The rows come from 5 hidden closed curves, with some noise, and rows from the same curve form a group. Each curve winds through 8 dimensions. The rows are also pushed far along 4 directions, which tell nothing about the answers.
(in the rows, 128 means zero)
Some rows, each with its group after it:
[ 97 128 172 110 163  94 106 104 145 131 106 120 139  86 139 127 149 113
 120 117]	Z_602
[136 149 103 123 108 147 108 152 115 156 122 141 140 124 106 126 103 139
 131 150]	Z_968
[146 168 156 109 143  73 138 129  94 153 155  80 113  52 129 109 129 141
  85 123]	Z_631
[126 118 106 117 135 111 141 142 123 124 134 117 128 138 131 127  94 147
 122 114]	Z_602
[139 136 170 132 139 101 107  95 127 156  86 146 128  84 129 120  95 106
  93 138]	Z_272
[146 121 166 122 100 106 144 120 133 132 101 107 135 152 134 117 132 125
 127 111]	Z_187
[140 148 161 120 128 110 114 128 145 138 119 119 138  81 129 125 133 135
 100 105]	Z_187
[144 151 135 122 134 119 132 117 140 114 128 105 127  98 145 143 160 136
  94 116]	Z_187
[116 141 135 131 153  95 160 119 137 103 131  66 141 108 143 162 205 133
 101  78]	Z_602
[111 152  93  94 130  58 156 168  58 157 243  65  94  85 130 123 106 162
 119 118]	Z_187
[141 104 173 164 145 137 120 108 148 131  59 164 147 129  83 106  97 109
 118 126]	Z_272
[147 132 139 110 126 119 118 109 122 136 102 151 132 114 125 116  95 132
 102 152]	Z_631
[135 129 104 122  99 145 141 154 115 142 141 101 109 168 156 101 109 132
 174 135]	Z_968
[113  97 106 112 142 160 131 131 172  86 113 166 128 171 150 145 133 115
 152 141]	Z_187
[125 133 104 118 142 142 124 108 144 104 147 130 137 123 136 148 125 141
  96 125]	Z_631
[124 137 152 122 162 115 115  96 144 117 127 126 155 134 118 146 183 136
  94 124]	Z_272
[125 131 120 124 138 115 128 136 126 131 102 118 127 110 128 121  97 132
 119 124]	Z_187
[149 124 144 130 105 135 120 130 134 128 121 174 128 117 102 137 111 121
 114 145]	Z_602
[118 144 144  96 130  90 148 105  95 149 148  75 123 101 138 106 151 128
 120 125]	Z_602
[137 123 184 155 131 109 140  83  75 150 112 113 125 101  72  78 130 120
 122 146]	Z_187
[142 138 124 138 148 124 123 144 129 142 119 152 134  87 101 127 119 134
 103 117]	Z_602
[115 115 136 110 135 113 137 114 153 111  88 116 161 180 135 148 157 129
 124 119]	Z_631
[120 101 202 149 140 107 128  58 138 115  46 146 153 135  95 127 132  88
 103 141]	Z_631
[148 127  88 119  56 177 130 187 120 153 143 143 119 183 126 108  85 134
 188 146]	Z_602
[136 115 109 148 129 157 151 139 164 105 115 116 130 151 141 129 127 124
 138  98]	Z_272
[126 138 115 135 143 108 147 152 118 132 167  97 121  64 110 124 112 141
 108  90]	Z_272
[133 146 165 127 147 108 106 131 140 141 125 136 154  75  98 140 171 134
  94 105]	Z_187
[128 143 140 143 129 155 102 110 150 139  94 125 133 129 150 129 130 102
 130 136]	Z_187
[146 148 103 111 131 123 119 159 105 161 158 159 105  76 123 111  85 131
 118 152]	Z_968
[131 140  84 124 139 172 113 155 156 130 125 154 140 135 126 132 126 131
 135 138]	Z_968
[145 113 168 129 104 143 149 114 122 148  58 145 134 143  96  78 121  88
 156 165]	Z_272
[127 133  84 121 127 123 159 130 136 103 150  97 124 151 164 176 156 129
 109 110]	Z_602
[132 118 160 153 119 133 118 110 130 132 102 131 117 145 140 117 127 110
 143 128]	Z_631
[ 95 138 133 120 149 149  66 144 183 136 135 180 133  69 162 166 155  97
 137 117]	Z_602
[125 132 101 111 109 152 153 146 147 115 176  99 119 163 164 141 167 127
 153 116]	Z_631
[132 117 174 147 145 119 133  81 120 135 105 131 145 134  91 112 147 116
 111 129]	Z_272
[125 134 138 134 102 140 103 119 107 152  92 152 142 118  93 123  97 120
 130 161]	Z_968
[148 147 164 132 152  95 111 112 136 154 123 147 139  95 115 136 132 119
  79 124]	Z_968
[112 118 120 122 149 111 151 134 162 114 126  91 147 162 150 151 155 127
 127  85]	Z_968
[139 114 147 145 115 123 161 100  96 112  89 102 117 159 116 100 155 122
 146 147]	Z_272
[163 127 156 151 112 124 174 101 109 139  81  84 128 139 108  79 120 120
 120 120]	Z_272
[147 110 158 139 117  93 170  96  85 118 135  92 104 144 120  92 104 131
 122 132]	Z_187
[138 150  60 136 110 168 102 183 133 125 176 173 100  97 152 167 109 140
 133 133]	Z_187
[110 129 132 121  95 121 103 139 112 151 149 146 125 117 127 143 112 116
 146 137]	Z_631
[110 110 161 147 157 152 118  82 180 117  49 142 156 159 136 136 159  78
 132 128]	Z_968
[112 119  66 117 126 152 142 180 137 119 175 146 107 107 141 139 114 127
 154 113]	Z_272
[115 126 149 117 126 130 106 139 142 131 143 158 138  89 111 141 140 120
 127 127]	Z_968
[115 123 122 131 111 115 139 134  96 123 146 111 103 109 136 127 119 123
 148 132]	Z_272
[118 135 125 127 137 137 109 142 154 133 132 123 123 135 165 128 130 119
 149 118]	Z_968
[134 140 132 111 164  86 146 117 117 139 123 115 125  87 121 120 124 125
  90 128]	Z_968
[116 110  98 122 126 143 151 116 140 105 130 125 121 150 152 139 109 111
 132 129]	Z_631
[142 115  70 128 109 183 149 154 137  95 182 142  99 189 158 124 136 145
 170 138]	Z_968
[142 143 154 151 102 135 110 144  97 177 127 133 135  92  66  92  87 125
 134 137]	Z_272
[ 99 155 107 107 154 142  74 151 169 156 131 152 144  90 158 164 133 114
 125 119]	Z_631
[140 159 107 118 146 110 139 116  98 138 167  80 121  98 137 114 133 164
  94 110]	Z_631
[125 124 129 130 145 157  88 143 194 113 118 198 142 138 145 182 179 107
 127 125]	Z_187
[124 117 105 113 129 146 117 154 131 130 152 186 111 118 122 131 111 121
 146 157]	Z_187
[141 115 101 128  93 148 148 175 122 125 156 147 111 156 113 125 114 128
 164 138]	Z_631
[112 111  85 113 117 148 136 160 145  95 137 139 115 165 161 153 122 129
 163 136]	Z_272
[150 128 118 142 127 171 115 114 149 135  96 153 129 162 148 110 116 123
 138 137]	Z_631
[117 131 101 135 140 144  99 151 137 116 120 155 124 124 136 151 126 135
 138 142]	Z_272
[129 139 108 117 127 123 122 150 138 112 178 140 129 105 124 164 136 148
 102 120]	Z_602
[162 107 155 123 103 115 188  84  99 118  62 120 117 167 121  98 143 104
 127 165]	Z_602
[146 119 130 136 124 147 123 139 154 118 117 179 127 114 116 142 135 119
 120 129]	Z_602
[101 131  85 108  92 118 140 159 110 120 213  83 115 150 163 162 143 148
 157 104]	Z_631
[160 133 136 136 106 164 127 112 145 122  83 145 127 143 136 118 136 115
 128 147]	Z_187
[155 147 126 112 114 108 156 127  88 167 161 122 112 106 111 105 114 124
 110 147]	Z_968
[121 144 137 109 125 120 111 127 112 152 167 153 117  58 114 128 128 114
 114 145]	Z_968
[146 134 149 119 109 128 138 125 107 141 132 113 133 132 100  94 142 136
 134 141]	Z_602
[113 140 150 144 174 140  69 131 136 155 109 177 136  52  96 115 129 124
 121 133]	Z_602

New rows, each followed by its group:
[129 130 127 109 127 135 126 123 141 133  90 125 139 154 139 115 117 122
 135 147]	Z_602
[119 155 194 114 150  65 109  76  98 133 128  92 140  63 115 134 164 134
  72 132]	Z_968
[126 116 147 127 124 100 149 101 126 105 133 100 119 136 153 136 133 123
 113 113]	Z_272
[ 96 130  85 115 131 172 107 181 178 112 157 158 130 117 149 163 151 114
 163 120]	Z_272
[156 112 125 128 112 162 155  84 110 129  97 135 130 204 121  88 112 120
 143 171]	Z_602
[143 151 120 117 121 127 117 112  93 154 152 138 124  71 101 113  88 142
  91 148]	Z_631
[113 121 104 139 137 180 108 134 186  93 133 169 140 139 132 169 135 115
 127 127]	Z_631
[120 117 113 118 102 151 151 150 125 121 132 124 116 145 130 118 137 116
 171 139]	Z_272
[145 144 174 137 175 105 124  69 135 134  80 104 147 107 125 105 151 128
  75 119]	Z_631
[146 120 109 118  89 121 141 156  98 147 172 140  92 152 141 114  77 122
 154 151]	Z_187
[106 149 147 118 136 126  82 147 158 146 152 137 146  84 127 156 153 129
 122 107]	Z_968
[124 111 144 132 112 158 116  93 141 113 103 155 122 164 154 130 131  97
 151 163]	Z_968
[165 138 106 120 113 159 127 142 119 146 135 157 108 147 133 102 106 133
 138 165]	Z_968
[109 122 133 120 124 148  98 131 171 129 107 159 157 161 139 156 157 111
 144 126]	Z_631
[128 113 116 152 114 139 151 124 107 102 116 108 111 160 133 121 138 130
 156 135]	Z_272
[159  99 169 138 101 148 119 119 126 131  94 190 112 146 109  87  98 110
 153 163]	Z_968
[140 137 146 138 150 125 137 116  97 149 103 131 134  81  69  88 124 126
 110 146]	Z_968
[125 150  71 110 144 157 108 173 151 135 183 163 129  98 133 161 129 137
 119 123]	Z_968
[129 147 114 129 127 163 111 139 153 135 145 123 132 148 152 135 157 130
 143 127]	Z_968
[120 124 125 138 135 114 147 116 137  94 152  77 117 161 173 145 168 142
 133  93]	Z_631
[104 100 137 111 147 137 133 101 175  77  80 147 139 152 158 161 171 103
 129 131]	Z_187
[115 110 160 110 144 120 134  97 154 117  70 114 145 167 152 108 144 109
 142 132]	Z_602
[128 126 169 148 125 103 120 106 134 114 109 129 141 120 105 157 131 120
  92 126]	Z_602
[114 129 129 144 174 147 127  96 170  85 136 109 140 150 154 151 204 133
 117 106]	Z_968
[144 135 101 142  85 152 113 161  85 164 117 150 111 144 106 102  70 133
 165 169]	Z_272
[165 161 127 127 111 145 109 138  93 174 144 148 109 101 113  89 104 134
 129 169]	Z_968
[148 114 117 144 104 136 148 125 128 105 148 127 126 199 134 140 136 148
 131 119]	Z_968
[130 127 133 147 145 111 133 128  94 135 171 128 114 110 100 121 130 139
 121 128]	Z_187
[ 89 132 133 119 150 104 132 104 119 117 127  99 140  91 119 145 148 118
 110 121]	Z_968
[126 105 140 149 123 119 145 120 127 112 130 106 130 168 130 134 145 135
 140 100]	Z_187
[115 128  95 118 131 143 125 153 125 135 118 125 125 137 137 115 113 137
 159 134]	Z_602
[110 160  90 117 167 149  97 134 171 132 150 120 150 106 157 160 161 140
 107 102]	Z_631
[ 96 126  75 136 155 176  78 178 165 108 213 191 112 100 143 169 130 135
 153 121]	Z_187
[105 144 101 141 157 145 101 154 150 137 139 147 126  69 125 154 101 110
 111 124]	Z_631
[145 144  83 138 119 150 115 161 119 133 151 139 114 124 131 134 104 157
 129 134]	Z_272
[127 117 119 141 128 147 155 108 115 116 106  98 117 176 142  99 131 125
 156 140]	Z_968
[119 168  96 123 118 167  75 172 158 149 183 158 131  80 133 161 121 126
 123 132]	Z_631
[137 125  92 129 109 159 131 173 130 138 143 141 135 151 109 116 112 151
 155 120]	Z_187
[149 105 171 156 101 130 141  95 115 134  76 127 120 177 130  96 117 102
 153 146]	Z_631
[137 122 112 132 112 126 160 126  98 115 104  96 124 183 126 117 125 145
 144 146]	Z_272
[160 116 154 150 139 144 135  94 149 107  42 142 142 179 124 114 138 126
 115 143]	Z_272
[109 134  99 111 128 137 126 145 148 111 129  96 145 152 143 150 144 148
 136 115]	Z_968
[133 150 108 122 108 130 110 155 122 143 142 142 131 111 117 153  99 131
 114 142]	Z_602
[150 137 125 129 136 125 153 119  98 124 166 112 106 118 120 101 143 146
 118 138]	Z_968
[139 105 175 141 126 123 159  95 153 131  45 110 154 195 124 106 142  97
 138 122]	Z_968
[105 154 152 106 186 113  86 100 163 138 125 137 152  76 137 142 159 122
  87 129]	Z_602
[118 131 136 118 136  83 155  96  87 120 156  85 133  94 102 134 125 145
  84 125]	Z_631
[124 125 131 145 124 120 146  99 131 103 108  74 135 175 148 144 128 130
 120 116]	Z_631
[108 115 117 146 136 146 125 109 166  95  96 112 138 171 161 161 123 113
 127 117]	Z_631
[135 105 133 127 119 147 143  95 133 127  88 156 123 145 127 109  94  95
 132 155]	Z_631
[102 140 118 128 158 152  91 108 153 131 145 147 135 112 149 150 151 118
 122 134]	Z_602
[167 123 210 128 100  76 144 104  76 172  91 115 117 115  92  59  94 121
 122 148]	Z_968
[140 159 160 130 152 128 102 106 138 147 111 122 138 103 122 115 162 127
 103 138]	Z_968
[126 126 155 140 123 162  86 129 185 128 102 171 125 137 165 140 141  90
 149 137]	Z_631
[131 123  82 116 126 137 166 149 126 125 137  95 126 191 149 123 146 142
 159 110]	Z_631
[132 138 141 128 113 117 102 110 101 137 133 131 120 115 126 130 115 136
 118 156]	Z_968
[156 151 141 138 136 139 103 108 117 163 106 147 128  95 118  96 105 128
 107 145]	Z_631
[153 107  93 103 104 117 208 129  96 115 129  88 109 196 142  95 108 137
 145 141]	Z_968
[121 115 147 147 162 108 114 110 150 104  96 141 143 139 123 151 131 134
 100 113]	Z_968
[137 122  98 118  94 148 126 178 139 111 182 146 112 154 150 148 129 145
 157 127]	Z_631
[144 118 108 130 130 124 153 114 115  99 155 118 119 155 137 132 149 157
 115 124]	Z_272
[ 96 122 134 109 167 124  79 124 181 120 115 186 138  85 158 166 131 105
 113 124]	Z_631
[151 139 103 124  95 145 162 159 116 144 130  92 129 148 115 100 102 139
 144 121]	Z_272
[151 133 107 111 136 124 158 129 120 121 140 118 116 144 140 113 126 142
 116 143]	Z_968
[104 129 127 113 136 125 125 106 139 103 160 120 123 121 159 159 163 119
 122 130]	Z_968
[108 139  73 123 148 139 131 153 166  95 127 108 139 152 168 186 157 136
 122 108]	Z_602
[135 141 120 125 114 165 117 127 169 122 122 128 145 155 141 145 147 118
 128 133]	Z_631
[116 128 146 127 158  93 138 144 132 120 140 121 133  92 107 144 158 130
 112 109]	Z_631
[128 108 135 146 103 160 129 132 145 116 136 137 136 169 114 124 120 123
 155 119]	Z_272
[146 127 143 138 152 155 117  82 166 115  71 142 145 160 146 118 140 122
 106 129]	Z_631
[111 129  92 126 100 162 107 156 140 137 126 141 123 169 159 150 106 116
 172 144]	Z_272
[137 125 143 140 114 136 149 114 130 131  86 116 130 146 131 127 158 107
 139 125]	Z_602
[109 119 119 132 157 136 144 112 167  79 138 114 147 137 125 169 170 127
 103 108]	Z_631
[148 132 104 134  96 139 155 133 115 132  90 119 128 169 128 131 110 121
 133 148]	Z_602
[108 140 107 124 138 139 101 142 146 134 172 142 110 107 172 151 131 112
 138 129]	Z_968
[149 103 154 137  70 141 149 118 105 133 116 138 107 153 122  93  91 106
 162 152]	Z_272
[105 156  84 138 124 144  67 177 141 126 213 137 119  88 157 180 120 159
 126 104]	Z_631
[ 97 113 109 116 150 164  87 148 190 106 125 202 127 102 154 161 122 101
 145 139]	Z_968
[135 123 113 130  94 150 114 122 119 113 133 144 116 173 150 139 111 136
 149 159]	Z_968
[132 109 158 127 141 103 172  92 118 112 124  74 126 181 133  92 123 127
 133 123]	Z_187
[104 133 139 132 159 115 108 137 165 137 118 127 149 109 135 153 146 112
 116  94]	Z_968
[153 125 161 149  97 123 128 113  98 154 107 126 109 140 125  91 104 113
 146 147]	Z_631
[172 147 150 135 104 121 145 116 103 162 108 116 128 145 109 105 137 122
 121 146]	Z_187
[116 133 136 134 108 112 134 123  91 122 147  99 117 118 116 138 136 134
 134 144]	Z_602
[162 131 184 146 119 121 153  75 128 131  66  87 140 154 128  97 150 117
 106 127]	Z_272
[106 128 116 150 160 122 103 135 130 135 133 143 137 105 113 143 106 135
 115 112]	Z_272
[177 116 120 138  74 160 173 116  98 148  46 150 114 189 113  89  99  94
 154 181]	Z_602
[135 110  93 110 132 135 171 132 145 104 120 124 119 183 157 130 122 124
 137 132]	Z_968
[152 116 185 158 120 146 120 105 165 138   5 152 157 161 103 112 134  87
 132 138]	Z_602
[133 135 128 127 127 108 144 130 107 141 113  98 148 150 101 120 138 148
 122 119]	Z_631
[140 155 130 119 127 122 120 143  71 171 164 137 113  48  79  84 125 145
 123 151]	Z_602
[159 141 122 114 115 111 143 117  97 132 144 101 111 123 144 103 106 151
 108 135]	Z_631
[156 109 175 148 123 118 124 106 138 126 106 154 129 164 120 119 127 122
 121 128]	Z_968
[129 134 134 132 123 109 127 122 113 126 193 120 117  94 126 137 128 144
 108 108]	Z_272
[160 122 126 130  66 157 140 140 123 122 130 128 115 195 138 115 113 133
 161 146]	Z_631
